The rows come from 4 hidden closed curves, with some noise, and rows from the same curve form a group. Each curve winds through 6 dimensions. The rows are also pushed far along 4 directions, which tell nothing about the answers.
Known rows, each followed by its group:
2.40  -2.36  -0.71  -1.41  1.91  0.17  -1.43  -0.12  -1.44  -2.33  -1.61  0.65  0.34  -0.67  -0.19  0.85  0.32  0.92  0.87  -1.61  -1.06  0.53  0.03 => J_436
-0.89  0.37  0.62  2.67  0.59  0.39  0.07  1.24  0.09  3.02  1.86  -0.56  0.95  2.61  -0.99  -3.02  -1.93  -2.29  -1.54  0.93  -2.89  -1.75  0.94 => J_651
-1.27  -0.58  -1.75  1.78  3.08  2.07  -2.44  0.91  -1.49  0.39  -0.81  -0.95  1.22  1.42  -2.98  -3.24  -0.49  0.11  -1.68  1.82  -1.60  0.39  1.85 => J_651
-1.59  1.02  -0.97  2.14  1.28  2.22  -2.38  1.35  -1.27  0.97  -0.87  -2.87  -0.87  -0.66  -1.88  -3.30  -0.96  -2.13  -0.78  2.09  -0.56  0.51  2.00 => J_276
0.98  0.11  0.41  0.96  3.99  -0.53  1.13  -1.35  0.39  4.66  0.43  0.96  3.25  1.89  -0.19  -0.26  -1.06  2.48  -0.42  -1.36  -0.32  -1.61  1.03 => J_276
-1.78  1.06  1.92  2.65  -0.64  0.75  1.18  1.30  1.00  2.79  1.23  -0.51  0.02  0.76  0.13  -1.64  -1.38  -2.45  0.23  1.11  -2.16  -1.64  0.89 => J_651
-0.25  -0.88  -1.85  -1.41  -0.18  0.38  -3.07  0.05  -3.08  -5.32  -1.88  -1.10  -1.63  -2.43  -0.71  0.44  0.23  1.10  -1.12  2.11  0.00  2.89  0.26 => J_276
-1.72  4.04  -0.63  2.41  -2.14  1.93  -1.21  0.76  -0.39  2.10  1.11  -2.97  -1.64  0.07  -1.62  -3.07  -2.00  -2.66  -1.08  3.34  1.31  -1.27  1.90 => J_276
-1.57  1.00  0.38  0.67  -1.92  -0.40  -0.53  -0.02  1.22  -1.48  0.14  -1.20  -2.46  -1.42  -0.12  0.33  -0.40  -0.37  1.03  0.60  0.39  0.31  -0.65 => J_875
2.50  -0.97  -2.60  -1.17  0.16  1.70  -3.45  -0.81  -2.00  -1.10  -1.02  0.68  -0.71  -1.59  -1.80  -0.53  -0.90  0.73  0.97  0.14  1.40  2.05  0.19 => J_436
-2.39  -2.07  0.00  -0.61  1.25  -3.00  0.37  0.05  -3.02  -2.14  1.97  0.06  0.93  0.99  1.58  -0.78  0.43  0.45  -3.57  0.03  -4.64  1.29  -0.72 => J_436
-1.12  0.68  -0.33  1.08  2.54  1.91  -0.57  0.51  -0.78  3.08  -0.15  -0.80  1.67  0.50  -1.58  -2.45  -0.24  0.28  -0.23  0.19  -0.21  -0.35  2.02 => J_651
0.80  -0.32  -0.94  -1.01  0.86  0.99  -2.46  0.38  -1.84  -2.28  -1.07  -1.21  -0.38  -1.13  -0.99  -0.38  -0.19  0.54  -0.23  0.54  -0.15  1.13  0.72 => J_436
0.57  2.76  1.79  1.12  1.36  -0.23  1.69  -0.04  2.51  4.84  1.52  -0.43  2.03  1.80  0.24  -0.07  -0.76  0.77  -0.12  -0.44  0.85  -2.94  0.47 => J_276
-1.26  1.30  1.32  0.20  -5.23  -1.29  1.53  0.73  1.09  -1.65  1.14  -1.02  -2.91  -0.61  1.70  0.43  0.11  -3.57  0.49  0.70  0.33  -0.82  -1.22 => J_651
3.21  -0.10  0.09  -0.46  2.79  -1.09  -0.03  -1.45  1.98  0.89  0.04  0.98  1.15  0.84  0.22  2.18  -0.52  2.98  0.44  -2.35  0.87  -0.86  -1.25 => J_651
-0.56  0.44  -0.40  2.44  2.08  1.16  0.19  -0.15  0.97  5.43  0.58  0.21  1.64  2.04  -1.90  -3.16  -1.30  -0.94  0.20  -0.30  -0.20  -1.26  1.19 => J_651
-1.81  -0.76  0.33  -1.78  -2.10  -2.33  0.31  0.81  -2.78  -2.76  1.91  -1.20  -1.57  -1.22  2.18  -0.57  1.14  -2.00  -1.85  -0.74  -2.36  1.59  -1.14 => J_875
-2.69  -0.70  0.08  0.42  -1.64  -2.54  0.40  -0.17  -1.07  -3.63  1.09  -0.62  -2.20  -1.04  2.27  0.92  0.27  -0.62  -1.64  0.73  -2.63  1.14  -1.58 => J_276
1.17  2.77  -0.01  -0.10  -0.81  1.20  0.12  -0.94  2.70  3.17  -0.43  0.31  0.47  -0.21  -0.91  0.95  -0.45  1.61  1.29  0.95  4.17  -0.99  -0.07 => J_436
-1.63  2.18  1.86  0.54  -0.90  -0.56  1.90  0.29  1.78  2.02  1.79  -0.54  0.23  0.16  0.59  0.10  0.03  0.65  -0.53  0.06  0.46  -0.64  -0.04 => J_436
1.05  0.62  0.45  0.98  3.28  0.94  0.86  -0.86  1.70  4.82  -0.62  1.07  3.31  2.28  -1.64  -0.54  -1.28  2.30  0.52  0.14  1.06  -1.92  1.50 => J_276
-0.56  -0.70  -0.07  -2.11  -2.60  -2.09  0.43  -0.61  -2.31  -3.69  0.35  0.18  -1.33  -0.75  1.66  1.36  0.89  0.00  -0.25  -0.35  -0.51  0.10  -0.69 => J_875
-1.43  1.11  2.64  -0.24  -2.33  -0.60  3.41  0.54  1.79  2.47  0.70  0.23  0.46  0.32  1.24  0.36  0.50  -0.84  0.90  -0.68  1.03  -0.99  0.42 => J_276
0.04  -0.33  -0.15  -1.38  -2.51  0.47  -1.70  1.21  -1.68  -3.77  -0.06  -0.99  -1.84  -1.16  -0.30  -0.22  -0.10  -1.36  -0.16  1.21  -0.53  1.20  0.11 => J_436
1.34  2.41  0.18  0.85  -1.64  2.77  -0.81  1.46  2.23  2.06  -0.12  -1.00  -0.37  0.23  -1.87  -1.12  -0.78  -1.64  0.55  1.69  2.61  -0.61  0.65 => J_875
0.84  1.19  0.70  -1.34  -2.39  -0.76  -0.59  0.39  1.14  -1.60  0.06  -1.06  -1.26  -0.81  0.69  1.80  -0.61  -0.31  0.10  1.83  0.74  -0.67  -1.34 => J_651
-3.11  1.68  1.45  2.32  -2.13  0.09  3.00  0.59  1.33  3.03  0.93  -0.51  -0.37  0.37  1.02  -1.28  -0.08  -3.04  0.09  1.11  0.21  -1.10  0.64 => J_875
-0.68  -0.59  0.95  -1.98  -0.23  -1.50  1.22  1.03  -0.90  0.07  1.22  0.06  1.49  1.12  1.01  -0.56  1.28  -0.55  -1.27  -0.62  -1.76  -0.52  -0.29 => J_651
-0.76  1.83  -0.15  1.35  -1.39  1.48  0.30  1.08  -1.51  1.89  0.95  -1.22  -0.05  1.18  -0.90  -3.01  -0.69  -2.82  -1.43  1.41  0.55  -1.14  2.06 => J_875
-0.99  1.28  0.85  -2.32  -2.51  -1.24  0.51  0.57  -1.05  -2.49  0.71  -1.30  -1.21  -1.69  1.66  1.14  1.46  0.07  -0.65  0.18  0.86  0.46  -0.55 => J_875
-2.93  1.72  2.07  1.48  -2.69  -1.22  2.97  1.12  1.00  0.66  1.43  -0.92  -0.54  1.49  1.39  -0.60  0.34  -2.42  -1.03  1.18  -0.83  -2.12  0.30 => J_436
-1.43  0.01  0.53  0.09  -2.17  0.77  0.18  0.39  0.15  -0.55  -1.18  -0.34  -0.83  -0.55  -0.53  -0.19  -0.33  -1.07  0.76  1.84  0.69  0.70  0.66 => J_276
-0.04  -0.49  1.09  -0.34  1.87  -1.40  1.25  -0.57  0.74  0.81  1.21  1.01  1.48  0.36  0.96  1.31  0.43  2.83  -0.58  -1.80  -0.97  0.37  -0.66 => J_436
1.54  -1.07  -1.31  -1.15  -1.06  -0.80  -1.25  -0.58  -1.01  -1.90  -0.24  0.19  -1.30  -1.14  0.89  1.20  -0.33  -0.89  0.45  0.00  -0.31  0.38  -1.48 => J_276
0.26  -2.51  -1.99  -0.27  0.71  -0.88  -1.66  -0.57  -4.69  -2.21  0.87  0.13  -0.05  1.05  -0.40  -2.13  -0.71  -1.12  -1.99  -0.58  -3.09  0.80  0.89 => J_875
-1.66  0.88  0.49  2.58  -1.61  0.22  0.09  0.79  0.95  1.08  0.53  -1.40  -1.61  0.38  -0.54  -1.99  -1.46  -3.08  -0.25  1.33  -0.94  -0.18  0.17 => J_875
-0.41  1.30  0.54  -1.31  -1.38  -0.93  1.13  0.37  0.91  -0.25  0.64  -0.83  -0.04  0.70  0.40  0.14  1.40  -0.13  -0.37  -0.56  1.65  -0.74  -0.44 => J_651
-1.27  -1.97  -1.81  0.05  1.00  0.56  -1.87  0.26  -1.67  -3.13  -1.42  0.44  -0.04  -0.27  -0.65  -0.25  0.73  0.35  -1.06  1.80  -1.44  1.68  -0.08 => J_875
-0.79  -1.22  -2.24  1.20  2.63  1.47  -2.44  0.66  -3.71  0.72  1.28  -0.56  0.86  0.87  -2.15  -4.29  -0.45  -0.84  -1.97  -0.56  -2.57  1.33  1.87 => J_875
-1.29  1.86  -0.36  1.59  -1.23  0.80  -0.30  -0.50  0.05  1.74  -0.64  -1.37  -1.11  -0.62  -0.69  -0.99  -1.69  -1.16  0.55  2.38  1.63  -0.47  1.17 => J_276
0.37  0.05  1.18  -0.35  3.85  0.27  1.01  -0.22  0.72  3.74  -0.14  0.81  3.34  0.78  -0.09  -0.05  0.60  2.38  0.41  -1.95  -0.19  -0.83  0.79 => J_651
-3.39  0.34  0.93  -0.51  -1.90  -1.66  0.44  1.33  -0.70  -2.76  0.08  -2.08  -1.24  -0.52  1.31  -0.15  0.98  -1.64  -1.57  2.35  -1.64  0.30  -0.54 => J_651
0.02  -2.06  1.89  -2.92  -0.42  -3.56  1.62  -0.14  1.17  -3.11  -0.73  0.87  0.68  -0.08  2.71  3.71  1.11  1.09  -0.06  -0.16  -1.76  -0.25  -2.64 => J_436
-1.50  -0.82  -1.38  0.93  1.19  -0.85  -0.54  -0.92  -2.75  -0.14  -0.30  -0.75  -0.20  0.09  0.43  -1.26  -0.52  -1.01  -1.60  0.81  -1.32  0.15  0.79 => J_436
-2.10  -2.30  -0.86  0.81  -0.32  -0.65  -0.68  0.30  -1.54  -2.23  -1.03  -0.13  -0.69  0.09  -0.21  -0.92  -0.62  -1.47  -0.89  1.96  -2.75  1.20  -0.11 => J_276
1.20  -1.97  -0.37  -0.34  1.40  -1.55  -0.36  -1.22  0.24  -1.21  -0.84  0.74  -0.43  -0.82  0.90  1.78  -0.41  1.23  0.62  -1.27  -0.99  0.86  -1.47 => J_875
2.08  -1.32  -0.77  -0.35  1.89  0.33  -0.34  -0.50  0.46  0.98  -0.97  1.63  2.13  1.95  -0.94  0.10  -0.33  0.91  0.41  -0.45  -0.20  -1.24  0.05 => J_436
-2.94  1.11  -0.92  3.01  -1.04  0.72  0.06  0.62  -2.43  0.08  1.04  -1.75  -1.33  1.00  -0.58  -3.50  -0.69  -3.11  -1.91  1.91  -1.40  -0.73  2.13 => J_436
2.09  -1.27  0.90  -0.68  2.39  -0.32  0.91  -0.28  2.20  0.62  0.45  1.98  1.46  0.39  0.50  1.98  1.45  2.60  1.10  -3.67  -0.31  0.00  -1.30 => J_276
-1.01  0.27  -1.15  3.01  -1.32  0.76  -1.32  0.59  -0.02  -0.35  0.55  -0.99  -1.78  1.42  -1.69  -2.69  -1.21  -2.92  -0.91  1.39  -0.76  -0.37  0.47 => J_651
-0.04  0.87  0.35  2.81  0.54  1.24  0.88  -0.12  2.29  3.58  -0.23  0.36  0.32  1.45  -1.30  -1.22  -1.17  -1.02  1.04  0.16  0.69  -1.38  0.79 => J_875

New rows, each followed by its group:
2.23  -1.21  0.59  -4.39  -0.87  -2.07  -0.54  -0.61  0.23  -3.36  -2.48  -0.36  -0.95  -3.12  2.11  4.18  0.64  1.28  1.90  -0.41  1.37  1.15  -2.30 => J_436
0.22  -2.25  0.27  -1.05  2.14  -2.77  0.71  -1.33  0.13  -2.60  0.13  1.89  0.82  -0.06  1.86  3.15  0.89  3.49  -0.68  -1.43  -2.22  0.78  -1.88 => J_276
-1.03  1.27  -0.67  1.39  0.70  0.67  0.37  0.29  0.49  3.20  0.77  -0.57  0.69  1.89  -1.52  -2.86  0.23  -0.96  -0.64  -0.67  1.08  -0.91  1.20 => J_651
-1.16  1.73  -0.07  1.61  -1.42  0.80  0.73  0.09  0.38  2.14  0.63  -0.89  -1.05  0.14  -0.53  -2.02  0.02  -2.13  0.65  -0.85  1.94  -0.68  0.97 => J_651
0.91  1.19  0.47  0.56  -0.47  -0.12  1.68  -1.49  2.79  3.03  -0.54  1.31  0.34  0.08  0.40  1.76  -0.49  0.71  2.02  -0.44  2.73  -1.31  -0.57 => J_436
2.86  0.71  0.22  -0.07  2.24  1.57  -0.82  -0.12  3.53  1.95  -1.24  0.57  1.20  -0.25  -1.38  1.44  -0.20  2.50  1.76  -0.89  2.48  0.21  -0.81 => J_875
-3.23  1.95  1.68  2.18  -3.18  -0.36  2.02  1.10  1.30  0.84  2.09  -1.14  -2.42  -0.51  1.11  -1.08  0.31  -2.74  0.08  -0.10  -0.44  -0.33  -0.31 => J_276
-0.80  -2.08  -1.75  0.36  0.48  -0.79  -1.00  -0.82  -3.90  -2.70  1.04  0.49  -1.11  -0.61  0.48  -0.97  -0.16  -0.03  -1.71  -0.55  -2.33  2.06  0.33 => J_436
-2.09  -1.34  2.26  -0.28  1.53  -2.74  2.18  1.11  -1.86  0.34  1.06  -1.35  1.05  0.74  2.33  -0.96  0.48  -1.61  -1.46  -1.47  -4.31  -0.82  0.28 => J_436
-1.34  -3.28  -2.23  2.02  2.24  -0.44  -1.44  -0.77  -3.38  -1.43  -0.95  0.33  -0.57  0.35  -0.35  -1.91  -1.03  -1.56  -0.80  0.34  -3.71  1.14  0.70 => J_436
0.95  1.68  1.99  0.07  -1.35  1.14  1.19  0.84  2.23  1.50  -0.31  -0.57  -0.39  -0.20  0.01  0.43  0.08  -0.70  2.23  -1.20  1.67  -1.42  0.56 => J_436
-0.77  3.16  2.70  1.26  0.02  -0.98  2.32  0.70  3.56  3.25  1.68  -1.06  0.70  0.89  1.35  0.61  0.03  0.05  -0.13  -0.11  0.15  -2.72  -0.73 => J_276
1.23  0.43  -2.79  1.20  -0.52  2.51  -2.83  -0.83  -0.34  -0.53  -0.43  0.94  -0.81  -0.03  -2.80  -0.85  -1.03  0.82  0.25  1.50  2.01  1.06  0.57 => J_436
2.60  0.04  -2.15  2.05  2.75  2.86  -2.58  -1.20  0.77  0.50  -1.62  0.46  -0.53  -0.22  -2.44  0.04  -1.08  1.85  1.73  -0.44  1.90  0.33  0.80 => J_651
0.52  -0.40  0.97  -1.38  0.43  -1.31  -0.04  0.83  -0.23  -1.28  1.38  -0.25  1.17  1.29  0.04  -0.02  0.80  1.16  -1.23  -1.02  -1.72  -0.37  -0.45 => J_875
-0.14  0.42  -2.04  -0.09  -0.59  0.18  -2.47  -0.86  -2.75  -1.49  -0.76  -1.15  -1.24  -1.18  -0.63  -0.63  -1.72  -0.36  -1.03  2.69  0.39  0.56  0.81 => J_276
0.46  -1.55  0.42  -0.20  3.17  -1.78  0.83  -1.42  0.74  0.40  0.30  1.65  1.67  0.99  0.34  1.36  0.37  3.27  0.89  -3.34  -1.29  -0.65  -0.64 => J_875
-2.94  -0.26  1.76  -0.21  -0.44  -2.00  2.02  1.41  -1.33  -0.90  2.34  -0.68  0.51  0.92  1.69  -1.06  1.09  -0.64  -2.67  -0.45  -3.28  0.00  0.25 => J_276
1.17  0.57  -1.16  0.73  -0.65  1.82  -0.94  -0.33  0.91  0.52  -0.57  1.10  0.30  1.19  -1.75  -0.29  -0.38  -0.20  0.57  0.91  1.70  -0.94  0.68 => J_436
-3.05  -0.08  2.21  0.14  -4.04  -2.98  3.51  0.71  -0.36  -1.04  2.16  -0.62  -1.95  -0.02  3.48  0.02  1.02  -3.84  -0.72  -0.96  -2.08  -0.68  -1.15 => J_651
-0.59  -0.84  0.93  -1.47  -2.39  -1.09  0.09  1.26  -0.93  -2.71  1.15  -0.36  -0.95  -0.30  0.76  -0.07  0.39  -1.05  -0.67  0.20  -1.65  0.93  -0.76 => J_436
1.02  0.12  -1.55  -2.50  -1.61  -1.20  -1.01  -1.45  -2.14  -2.75  -1.03  -0.50  -1.42  -2.15  1.39  1.97  0.11  0.12  -0.13  1.10  1.79  0.91  -0.83 => J_436
0.94  2.18  1.57  0.32  -0.71  -0.02  2.69  -0.92  2.25  2.64  1.02  0.86  0.31  0.23  1.17  1.73  0.57  1.22  1.36  -2.01  2.80  -1.76  0.08 => J_436
-1.43  0.95  0.07  2.63  1.91  0.52  1.24  -0.25  -0.63  3.42  0.81  -0.49  1.29  2.12  -0.51  -2.30  -0.58  -0.89  -1.02  -0.43  -0.59  -1.84  2.04 => J_436
0.60  2.02  -0.28  1.92  -1.27  1.50  -0.60  -0.69  3.03  0.86  -1.31  -0.65  -2.17  -1.19  -0.91  0.97  -0.89  -0.18  2.44  0.74  3.52  -0.51  -0.19 => J_651
0.15  -1.41  -3.16  0.14  1.64  0.48  -3.20  -0.99  -2.76  -1.41  -0.27  0.65  0.31  0.40  -1.72  -1.40  -1.00  1.06  -1.90  1.76  -1.00  1.74  0.25 => J_436
-0.03  -1.08  -1.65  -1.82  -3.05  0.77  -2.04  -0.12  -2.32  -4.27  -1.98  -0.32  -2.22  -2.38  -0.57  0.46  -0.23  -0.95  0.57  2.28  1.41  2.44  0.13 => J_276
0.81  -2.30  -1.07  -0.33  4.89  0.06  -1.56  -0.61  -0.94  -1.32  -1.25  0.91  1.99  0.41  -0.99  0.65  0.37  3.69  -1.04  -0.57  -1.66  1.28  0.23 => J_276
1.73  1.76  1.41  0.44  -1.81  2.15  0.39  0.34  3.76  1.05  -1.45  -0.02  -1.23  -1.23  -0.84  1.52  -0.27  0.03  3.70  -0.57  3.47  -0.98  0.13 => J_436
2.67  -1.29  -0.37  -2.87  1.20  0.63  -0.59  -0.52  1.28  0.35  -1.63  2.00  2.10  0.12  -0.59  1.95  1.13  2.40  1.78  -0.88  1.68  -0.03  -0.91 => J_651
-2.53  1.52  -0.45  4.40  3.13  2.47  -1.30  1.60  0.38  3.47  0.52  -2.29  1.03  2.00  -2.83  -4.73  -1.40  -1.50  -1.65  2.04  -1.97  -1.10  2.56 => J_276
-1.59  0.89  1.90  1.59  2.38  -0.28  1.44  1.31  0.64  4.16  1.33  -1.34  2.63  2.97  -0.39  -2.61  -0.57  -0.87  -1.90  0.31  -2.46  -2.35  1.28 => J_276
-0.24  -0.29  -1.37  2.59  0.16  1.58  -1.26  0.46  -1.69  2.02  1.05  -0.19  -0.43  1.26  -1.72  -3.55  -1.81  -2.85  -0.50  0.42  -1.85  -0.46  1.55 => J_651
-3.86  2.44  1.04  2.51  -5.24  0.14  1.86  0.68  0.31  0.60  2.14  -0.86  -2.91  -0.31  0.58  -1.82  -0.48  -3.38  -0.14  1.77  0.51  -0.21  0.64 => J_276
2.21  2.25  0.70  0.31  -1.60  1.69  -0.37  -0.13  3.77  0.61  -1.34  -0.01  -0.64  0.21  -1.45  1.60  -0.95  1.05  2.47  1.11  3.84  -1.69  0.03 => J_875
-2.93  1.61  2.47  0.68  -2.50  -1.99  3.00  0.33  0.44  1.17  2.39  -1.02  -1.30  -0.98  2.46  0.15  0.24  -1.26  -0.37  -0.89  -0.54  -0.15  -0.26 => J_436
-3.59  -1.39  1.65  -0.08  0.14  -2.93  2.01  0.77  -1.45  -2.15  1.83  -0.17  0.73  1.05  2.08  -0.19  0.94  0.25  -2.84  0.24  -4.13  0.53  -0.43 => J_276
-0.55  1.36  1.66  -1.72  -2.70  -0.25  2.29  -0.06  1.93  -0.40  -0.95  -0.08  -0.97  -2.04  1.74  2.49  2.04  0.17  2.23  -1.07  3.14  -0.22  -0.78 => J_651
0.03  -0.86  -0.18  -1.87  -2.23  -1.85  0.18  -0.73  1.28  -2.62  -1.48  0.26  -1.50  -1.19  1.24  2.56  0.63  -0.04  1.16  0.84  1.10  0.49  -2.42 => J_651
0.42  0.51  0.83  1.75  1.25  0.60  1.62  -0.30  2.34  3.78  1.77  2.20  2.47  3.18  -1.32  -0.71  -0.33  1.77  0.01  -1.20  -0.12  -1.90  0.71 => J_276
-0.63  -0.27  1.38  1.10  -0.29  -1.47  3.14  -0.61  1.75  3.21  0.98  1.39  1.12  1.61  1.36  0.23  -0.23  -0.95  0.65  -1.58  -0.60  -1.73  -0.64 => J_436
0.64  -2.72  -0.18  -0.52  1.09  -2.24  0.67  -0.70  -0.83  -1.25  1.64  2.59  1.59  2.09  0.98  0.65  0.28  1.07  -1.45  -1.47  -3.34  -0.20  -1.47 => J_276
1.24  -0.60  -0.69  -1.73  -2.62  0.31  -0.93  -0.94  0.34  -3.70  -1.18  1.06  -2.53  -2.92  0.70  2.94  0.82  0.84  2.18  -0.42  2.53  1.99  -1.52 => J_276
-1.04  0.64  -1.61  3.24  0.57  2.54  -1.80  0.04  -0.08  2.87  -0.71  -0.82  -0.70  0.17  -2.72  -3.29  -2.18  -2.05  0.73  2.00  0.11  -0.11  1.60 => J_651
-1.07  -0.63  -2.91  0.27  -1.90  0.50  -3.27  -0.38  -3.17  -4.49  -0.05  -0.41  -2.66  -1.57  -1.12  -0.87  -0.77  -0.43  -1.81  2.86  -0.69  2.83  -0.13 => J_436
0.29  -0.99  -0.85  -0.67  0.39  0.63  -2.05  0.35  -0.59  -0.45  -1.39  -0.71  -0.21  -0.96  -1.28  -0.79  -1.08  -0.69  0.51  1.18  -0.59  0.99  -0.07 => J_436
-0.10  -0.85  -1.53  1.32  -0.02  0.53  -0.50  -0.62  -1.01  -0.13  0.82  1.46  0.37  1.74  -0.97  -1.11  -0.32  -0.26  -1.06  0.37  -1.02  0.02  0.39 => J_436
-0.67  1.78  -0.30  0.33  -1.73  1.21  -1.44  0.40  -0.51  -0.51  -0.52  -1.87  -2.28  -2.52  -0.64  -0.65  -0.75  -0.79  0.81  1.34  1.45  1.16  0.72 => J_436
3.20  -0.54  -2.16  0.72  4.17  1.97  -2.19  -1.95  0.20  2.57  -2.16  0.92  1.33  -0.27  -2.13  0.23  -1.38  2.72  1.80  -0.89  1.90  0.17  0.85 => J_276
-2.77  -0.12  1.13  1.92  0.23  -0.65  1.32  0.92  0.25  0.53  0.49  -0.80  0.55  2.00  0.22  -1.65  -0.17  -1.71  -1.54  1.45  -2.63  -1.42  0.70 => J_436
2.51  -1.15  -0.48  -0.57  3.95  -1.06  -0.75  -1.31  1.24  -0.59  -0.14  1.56  1.42  0.08  0.67  2.77  0.47  3.94  0.04  -2.06  -0.88  -0.11  -1.82 => J_276
-1.31  -0.41  -1.12  1.02  0.84  -0.71  0.06  -0.99  -1.42  1.07  0.01  0.04  0.28  0.56  0.16  -1.06  -0.75  -0.58  -1.21  0.80  -0.90  -0.14  0.22 => J_436
0.46  -0.29  1.33  0.78  2.41  -1.46  0.82  0.35  -0.68  1.94  2.38  -0.69  1.52  2.05  0.14  -1.80  -0.78  0.23  -1.66  -2.78  -2.86  -1.13  0.50 => J_875
0.91  -0.28  -1.29  0.20  1.38  2.07  -2.41  0.77  -1.65  0.27  0.44  -0.11  1.19  1.27  -2.69  -2.61  -0.60  0.33  -0.96  0.34  -0.74  0.41  1.64 => J_436
-2.75  -1.08  1.04  -0.51  -0.77  -3.47  1.63  -0.59  -1.64  -2.37  1.09  -0.56  -1.25  -0.82  2.85  1.05  0.70  -0.13  -1.03  -0.90  -2.69  0.46  -0.92 => J_875
2.06  -1.48  -0.26  -2.94  -0.04  -0.57  -0.38  -0.56  -0.71  -1.49  -1.41  0.91  0.74  -0.78  0.33  1.90  0.29  1.40  0.63  -0.31  1.02  0.71  -0.46 => J_276
-0.17  -1.81  0.92  -1.34  2.36  -0.25  1.07  0.55  -0.76  1.45  0.37  1.43  3.24  1.03  0.48  -0.27  1.40  0.99  -0.05  -1.56  -2.17  -0.23  0.24 => J_651
2.12  -1.08  -0.52  0.42  1.50  1.99  -1.81  -0.03  1.74  -0.23  -1.76  1.12  0.40  0.13  -2.33  0.70  -0.62  1.89  2.00  -0.27  0.67  0.36  0.12 => J_436
